The same things were measured in two ways. Each way mixes the same 9 hidden numbers, adds some noise and spreads widely along 6 directions of its own, which tell nothing about the thing.
Some things both ways: the first way, then the second way.
[  4  21 -38  59  -5 -25  30   5  12 -25 -17   1 -11  16 -47  26   2  42]
[  3   9   1  -9  69 -17 -17 -25 -11 -11  21  51  12   8 -13 -20  12   3
   9  15 -14   3  30  -5 -43]

[-32 -38  23 -42  18  66 -63  30  13 -58  35 -40  28 -15  18  -5  14 -10]
[ 48  10 -14  33 -36  21  11   0 -10  27  -3 -45  -6 -21  11  15  -9   5
 -16 -14   0  11 -47   4  -9]

[-51  26  15  -3   5 -14  35 -21  26 -36  42 -12  -6  12 -27  -5  26 -22]
[  0  51  -1   2  22  26 -44   5   4 -15 -23  23   7 -45  -5   0 -24  51
  -6 -36  47  23  -9  27   2]

[  6 -36  17  42  32  34 -14  -9  18  13 -42 -20 -17 -38  33 -19 -23  70]
[ 14 -21   6  -6 -44   2  29 -20   1  33 -21 -37  -7  32  25 -21 -17 -27
   5 -25  15 -16 -25 -21 -33]

[ 26  -1  22 -27   7  33 -49  30 -29  25  21  -4  18 -37  15 -26 -14  19]
[ 25  24  13  43 -16  22 -10 -11  -2 -10  -5  22  -2 -24 -24 -21 -20   8
 -27 -22   5  43  12  43  27]

[ 33 -36  34  -5  -8 -26  32 -13  35 -11  -6  83 -24 -17  -8 -19  23  47]
[ 34  19   2  -2   8   6   4   7 -15  17 -14   7  15 -42 -13   4   5  -6
 -18 -11  -4  -6  -4 -38 -35]

[-12 -32  16  44 -16 -17  31 -25  23 -54  -7  42 -36   3 -19 -17   6  15]
[ 10  19   8  -2  12  16  24   5  -8   1  -8 -15 -16 -16  33  33  37 -15
 -10  -8  12 -18 -19 -14 -49]

[-18  17 -30  27  24 -72  67   3   2  -8  -9  28 -17 -24 -38   4   0  46]
[ 16   8 -15 -36  46   5  -9  -2  -2   7  13  21  19 -23   2  -7   6  29
  22   1  13   6 -11 -11 -44]

[ -7   3  32  23  33 -20 -40  72  17  82   1  19 -15 -84  10  16 -44  29]
[  5   6 -22  17 -21   8  30   9  23  17 -25  -1  11  13   3 -13 -27   5
 -20 -45  34 -23 -25  -4  -5]

[-35 -26  16 -24   3  13  70 -44  13 -40 -14 -34  -6  -1   4 -58   0  -3]
[ -3 -11 -15 -41 -14 -11  41  -4 -17  45 -11  14   2  -3  16   8  25  14
  28   9  36   4 -39 -33 -44]

[-43  23 -38  12 -41 -38  60  45  14   7 -26   1 -28  17 -41  -7 -23 -18]
[  7  22 -17  28  10 -25 -38  -9   6  16 -10  13  18  -8  16  13 -42  52
   3 -31  32  -6 -34  42  -1]

[-80  16 -36   2  45  22  40 -34  20 -56  -8 -70  15  23 -28 -12  10 -18]
[ 23  -6 -24 -32  38   5   8 -14  -4   9 -11  16  11  -6 -23 -17  30  39
  39  23  26  24   4   8 -13]

[ 29 -36  28  -8  -9  -7  -5 -15  -8 -13 -27  13   5  -9  14 -21   4   6]
[ 35   3  -4  -3   5  20   2  -4  10 -23 -10 -18 -10  14  19   4 -13  -6
  16  -2  15 -16   8  41 -11]

[-44  20 -32   1  56 -48  16 -33   2 -40  -9   2  10  25  20  13  57   2]
[ -1 -11  21 -29 -21   0  12  -2  -5   9  34  12  -3  19  14 -26   2 -15
   3  -1 -16  31 -21  16  -1]

[-58  22 -14  13  35  -5   0   4   6  -9  30 -81   2 -10  -5   3  -7   5]
[ -2   0  10 -38 -36  -3   1 -15   4  12  -9   5 -14  35  26 -25 -34   6
  18 -20  46  48 -40 -15 -10]

[ 26 -26  53   9 -21 -40   5  16  16 -15   7  39  -7 -31  10  16  10  -6]
[  0   3   7 -31  -5  33  69  -2  11  23 -27  25  -4 -22  -8 -28  35  10
  11 -18  30  16  -1 -42 -52]

[-35  28  -8  15  52   8  27 -55   7 -32  16   7   5  -2 -19 -21  30  44]
[  9   0  -4 -25  -4  -3 -16  12 -43 -10  29   0  -3   5   4  12  17 -35
  -9  31   9  11 -18   7  11]

[ 23  11 -28  26 -19 -22 -37  47  -2   2 -23 -23  12  15 -23  41 -18 -24]
[ 24   0   8  -4   7   0  10  13  50  -3 -28 -14  20  -3  21 -26 -30  22
   4 -63  14 -28 -10  29  -8]

[-66  21 -32 -21  31  24  54  11  37  -4  -2  20 -21   6 -10 -37  14  28]
[ 40  25 -10  17 -14  23  13 -23  15  54 -29   1  26 -22 -37 -35 -20  52
   3 -17 -23  19 -19 -31 -27]

[ -7 -19 -22  -3  16  20 -32  29  21 -47  24 -59   9   9 -10  16  -7  -5]
[ 48  -5   5 -22   3   4  38 -24  13  -4 -30   8 -18  21  12 -10   9   6
  35  11  11  28   4 -13 -42]

[-28  21  20  29 -19  34  11 -35  27 -45  21  18  -9  29 -26 -10  35  15]
[-13  27   6 -12   4  12  -4   3 -14  20   2   6   9   0  -8  -1  13 -12
 -23   0  -9 -10 -18 -29 -20]

[  7  -9 -19 -25 -41  27 -12  22  40 -41   7  -7   5  50 -34   6  19 -11]
[ 20  14  -2  -7  10 -42  18  16  14  48  -9  31  39  -3   1   5 -12  18
 -10 -13 -43 -37 -31 -43 -36]

[-34   2  15  37  68   3 -14 -20  75 -35  32  23   1 -18  -2  48  59  74]
[ 33  25 -14  -5   1  30 -33   4   1   5  -9 -32  19 -18  -2 -12 -44   4
  -7 -27   9 -22 -17 -16 -25]

[  4  28  14 -42 -73  20 -19  33 -31  10  16  -7  13  24 -36 -34 -15 -59]
[ 14  37  -5  13   5   4 -14   8  24  -6 -18  23  16   4 -12  -4 -22  34
  -9 -14   2   3 -14  35  27]

[-47  57 -20  18  20  33  31 -10  19  25  24 -17 -24   9 -43 -37 -21   8]
[ 28  29  -8 -10  -2  14  -5   3  37 -26 -47 -15  -6  49  19   6 -41   4
  11 -10  28 -30  -5  15  -4]

[ -8  -1 -14  18  52  23 -22  -7   9  18  15  10 -23 -21  15 -27   8  92]
[ 25  23  42   2 -40  15 -25   4 -12  20 -30 -54   4 -22  25  16 -18 -27
 -17 -30 -15 -40 -12   1 -22]

Other things, the second way, with their names:
(128): [-17  19  -7 -18  71  -1 -48  -7 -13  -6  36  48  23 -48  11   1 -12  35
  15 -20  15 -12  11  27 -55]
(350): [-19  -1  30 -38  -7  13  32 -13 -11  45  -7 -24  -3 -11  23 -10  39 -21
  13 -17  -2 -24 -22 -55 -82]
(433): [ -7  11 -13 -40  42 -30 -16  10  15  15 -20  27  46  13 -15 -19  -9  27
  15  -9  14 -34  -6 -14  -8]
(45): [-14  11 -35 -25  38  15 -30  -4 -29  -9  -3  35  14 -11 -23  -3   1  16
  20  14  58  -8  16  27  -3]
(278): [-14   5  16 -18  -8  -4   3   3 -16  13  26  21  14   7 -16 -32  14 -21
 -25  -5 -11  28 -17 -16  10]
(215): [  4  20  16 -37  11  23   3   4  -4  -6 -32  -6  -7 -12  21  34  30   5
  41  14  26 -36  15  40 -30]
(405): [ 47  -6 -13  -4  -7 -29  -2  -3  20  11  -7  10  25  51 -17 -39 -42  13
   2   1 -16  27 -26  -2  30]
(130): [  9 -12  21 -68   1  -4   5  -4 -16   3 -17   4  10  22 -12 -23  27 -24
  33  31   2   1  20  -3  -7]
(163): [ 18  -2 -29 -25  -2  15  50  -4  14  27 -27   7   8  15 -18 -15  29  22
  27  15  22   3 -15 -11 -15]
(285): [ 30 -17  30 -35   0 -10  52   7  49  -3 -24   0   9  44  11 -46  10  -7
  10 -20 -19   6   0  -7  -2]
(217): [  8   7  -9  14 -10   1  -3 -14 -36  15  25  30  -5 -15 -15   8  13  16
  -2  20   7  43 -13  47  20]
(31): [ 21   6  -4  -1  47 -27 -13  11  28  -2   3  17  38  -7   4 -12 -12  28
  -2 -31 -11 -26  -5  30  -2]
(120): [-22  21  20  28 -22  -2 -26   8 -14   2  30   5  -1  -3  28   6 -25 -31
 -49 -38  -7 -15 -29  27   1]
(187): [ 28  -1  -3   7 -17   1  35 -10 -14  11 -15  14  -4  13 -20   3  39   1
   9  31  -6  25  -1  32  22]
(85): [ 20   4   4 -47   1 -21   6  -5 -10  16 -23   2   1  26  16  19  19  -3
  33  35   5   0 -19 -18 -22]
(437): [ 12  15  31 -20   0  23  -4  -7  12   4 -45 -30   5  -3   9  -2  13   5
  24 -10   3 -36  17  34 -16]
(321): [ 34   1  36 -11 -63  10   8  -3  33  15 -46 -41   2  25  18 -33 -42  -1
   6 -44  11  11 -23  16  17]
(269): [-14 -22 -14 -23 -29  -1 -10   5 -55  42  22 -29  18 -15 -11  -9  22 -25
  -8   4  29   4 -45  -9  12]
(252): [ 15  33   2   4  17   0  51   1  56   5 -39  66  14   8  -3 -20 -27  31
  -1 -38  -3 -16  13 -14 -44]
(2): [  9  -2 -19  11 -37   9  -2 -18 -31  -8  48 -16 -33  41  19   0  -4 -29
 -15  25  15  54 -51  19  21]
(25): [  0  29  10 -28  22  17 -22   5  25 -15   7  34  10  -8   3 -20 -26  34
  15 -20   2  14   1  32  -6]
(143): [ 59  -1 -32  12  23  27 -12  -3   1   4  -3 -46  18 -16   1   8 -10   5
  12   3  -6 -49  -4  32 -23]
(257): [-25  -6  10 -49 -34 -23  -3   8 -43  -5   5  26  -7  63   0   7  18 -64
   3  47  18   9  -7  11  42]
(197): [ 19   4  28 -14 -25   2   1  -6  27 -10  11  11  -6  20  27 -34 -40   7
   2 -34  -4  45 -18  25   5]
(19): [ 32  17  42   2  27 -15  47  11  28  -6 -13  46   1 -38  10  -4  36  18
 -12 -27 -21  37   1  -4 -26]
(220): [  4 -19 -11  24  37 -15  13 -12  -1  17  26  29  30 -16   4 -13  -2  -1
  -6 -27 -12 -52  13  24 -45]
(185): [ 22  11   8 -14  33 -19  10  30  38  10 -46 -21  31 -14  24  16   3  21
   8 -43   3 -79 -11   8 -27]
(451): [ 29  23  13   6  14 -15 -68   1 -25  -6 -26  11  27 -44  -3  21 -41  22
   4 -16  28  -2  15  51  13]
(290): [ 20 -15 -23  -3 -15 -12   3 -23   3  59 -13   1  34 -12 -26 -49 -25  48
  14 -27  21  28 -34 -21 -12]
(180): [-30  -5 -10 -30  15   8  21 -10  -7  16   6  15   0  16  12 -10  16  -8
  18  -7  30 -30  -6  -3 -42]
(140): [ -7  23  54  23 -15   1 -52 -11 -20   0  19  -9   0 -27  24  -2 -22 -26
 -38 -43 -21   1  -6  29 -10]
(189): [  9  32  -7  12  18   8  16  20  17  12  14   4  14 -22  15  26  13  17
 -16 -13 -37 -44 -28  21 -25]
(262): [ 14 -12 -21 -16  32   9  -5  -9 -14  15 -25  -9  25 -15 -15  -4  12   8
  30   1  32 -46  21  20 -29]
(83): [-25  11   5  -9  -5  20  -2  17 -15  21   1  36  27 -53 -35 -29  10  13
 -18 -33  23  11   2  19  11]
(324): [ 55  -2 -38  51 -24  36   4  -7   1   9   1 -24  10 -21 -12 -17 -48   7
 -19 -37  17  -9 -15  26  -9]
(347): [ -6   9   7  20  29  14  -5 -24   3 -14  11  31  -5  -5   4 -15  -3  10
   3 -21  11   1  24  48 -24]
(14): [ 26   4  24 -20 -10 -42  -5  10 -11  24 -27  13  20  -5  -4   3   5   2
  -2   1   2  24 -25 -14  16]
(62): [ -7  -2 -11  25   7   1 -21   6 -38 -13  36   8   2 -18   4  13  11 -25
 -28  -6  21  -7  -6  55  19]

Some of these things the first way, each followed by its name:
[  7 -14 -18 -11 -22  42   4  -7 -24  10 -37 -56  -6  14 -29 -69 -57  -9]
(185)
[-39  48 -21  -5  -6 -12  65  29   4   3 -24 -25   2  19 -19  -1   1 -30]
(262)
[-14  42 -50  -2 -59  -5  78   2 -26  -1 -11  -3 -28  40 -69 -66 -34  -5]
(85)
[-25 110 -40  37 -17  49  26 -34  -7   5  27 -24   5  50 -60 -20   5   6]
(257)
[ -24   -2  -37  -26   41   66  -38  -13  -19  -28   -6 -114   41   20
  -13  -29  -17   -9]
(31)
[ 40   3 -23   9 -11 -49  16  -6 -46  24 -31  25  -9 -15  -4 -32 -19  30]
(197)
[  0 -32  26 -26  38 -36  32 -11 -43  36 -43  -6  -9 -53  50 -64 -21  28]
(347)
[ 14  13 -20  25 -37 -26 -27  38  33  13 -26  45  -6  19 -47  38   1   2]
(405)
[-29 -14  27 -76  13 -37 -32  51 -29   3  20 -16  29 -32  35  -7  15 -40]
(217)
[-45  53  -9  68   2 -17  18  11  17 -14  -9  25  -3  -4 -31  43  20  25]
(269)
[ 29  23 -43  24 -38   4 -55  32 -28  -5 -23 -34  15  38 -39  17 -30 -41]
(285)
[ 31  -6  -2  10 -16 -59  44   1 -21 -31  -4  -9  11 -17 -14  11  13  42]
(128)
[ 42 -35 -56  43  16  36 -38 -30  13 -68  -5 -18  -3  22 -34  -8 -17  42]
(19)
[  2  42 -43   2 -13 -31  51  14  26   8   2  19 -13  27 -42   4  14  23]
(451)
[-30  48  17  32  44  -1   9  10  15  29  37 -22  12 -50 -22  18  -4  49]
(45)
[-42 -19  31  13  61  11 -38 -11 -18  -5  15 -11   7 -67  23 -22  -1  48]
(2)
[-45 -23  13 -23   8 -63  26  47  35  11 -43  10  -6 -19  16  24  12 -18]
(290)
[  5 -40  45 -56  46  65   9  -9   7   0 -19  -4  27 -51  50 -53   5  31]
(324)
[  3  -5 -13  46  -5  11 -70  17  35 -53  21  40   3  12 -24  52  33  36]
(189)
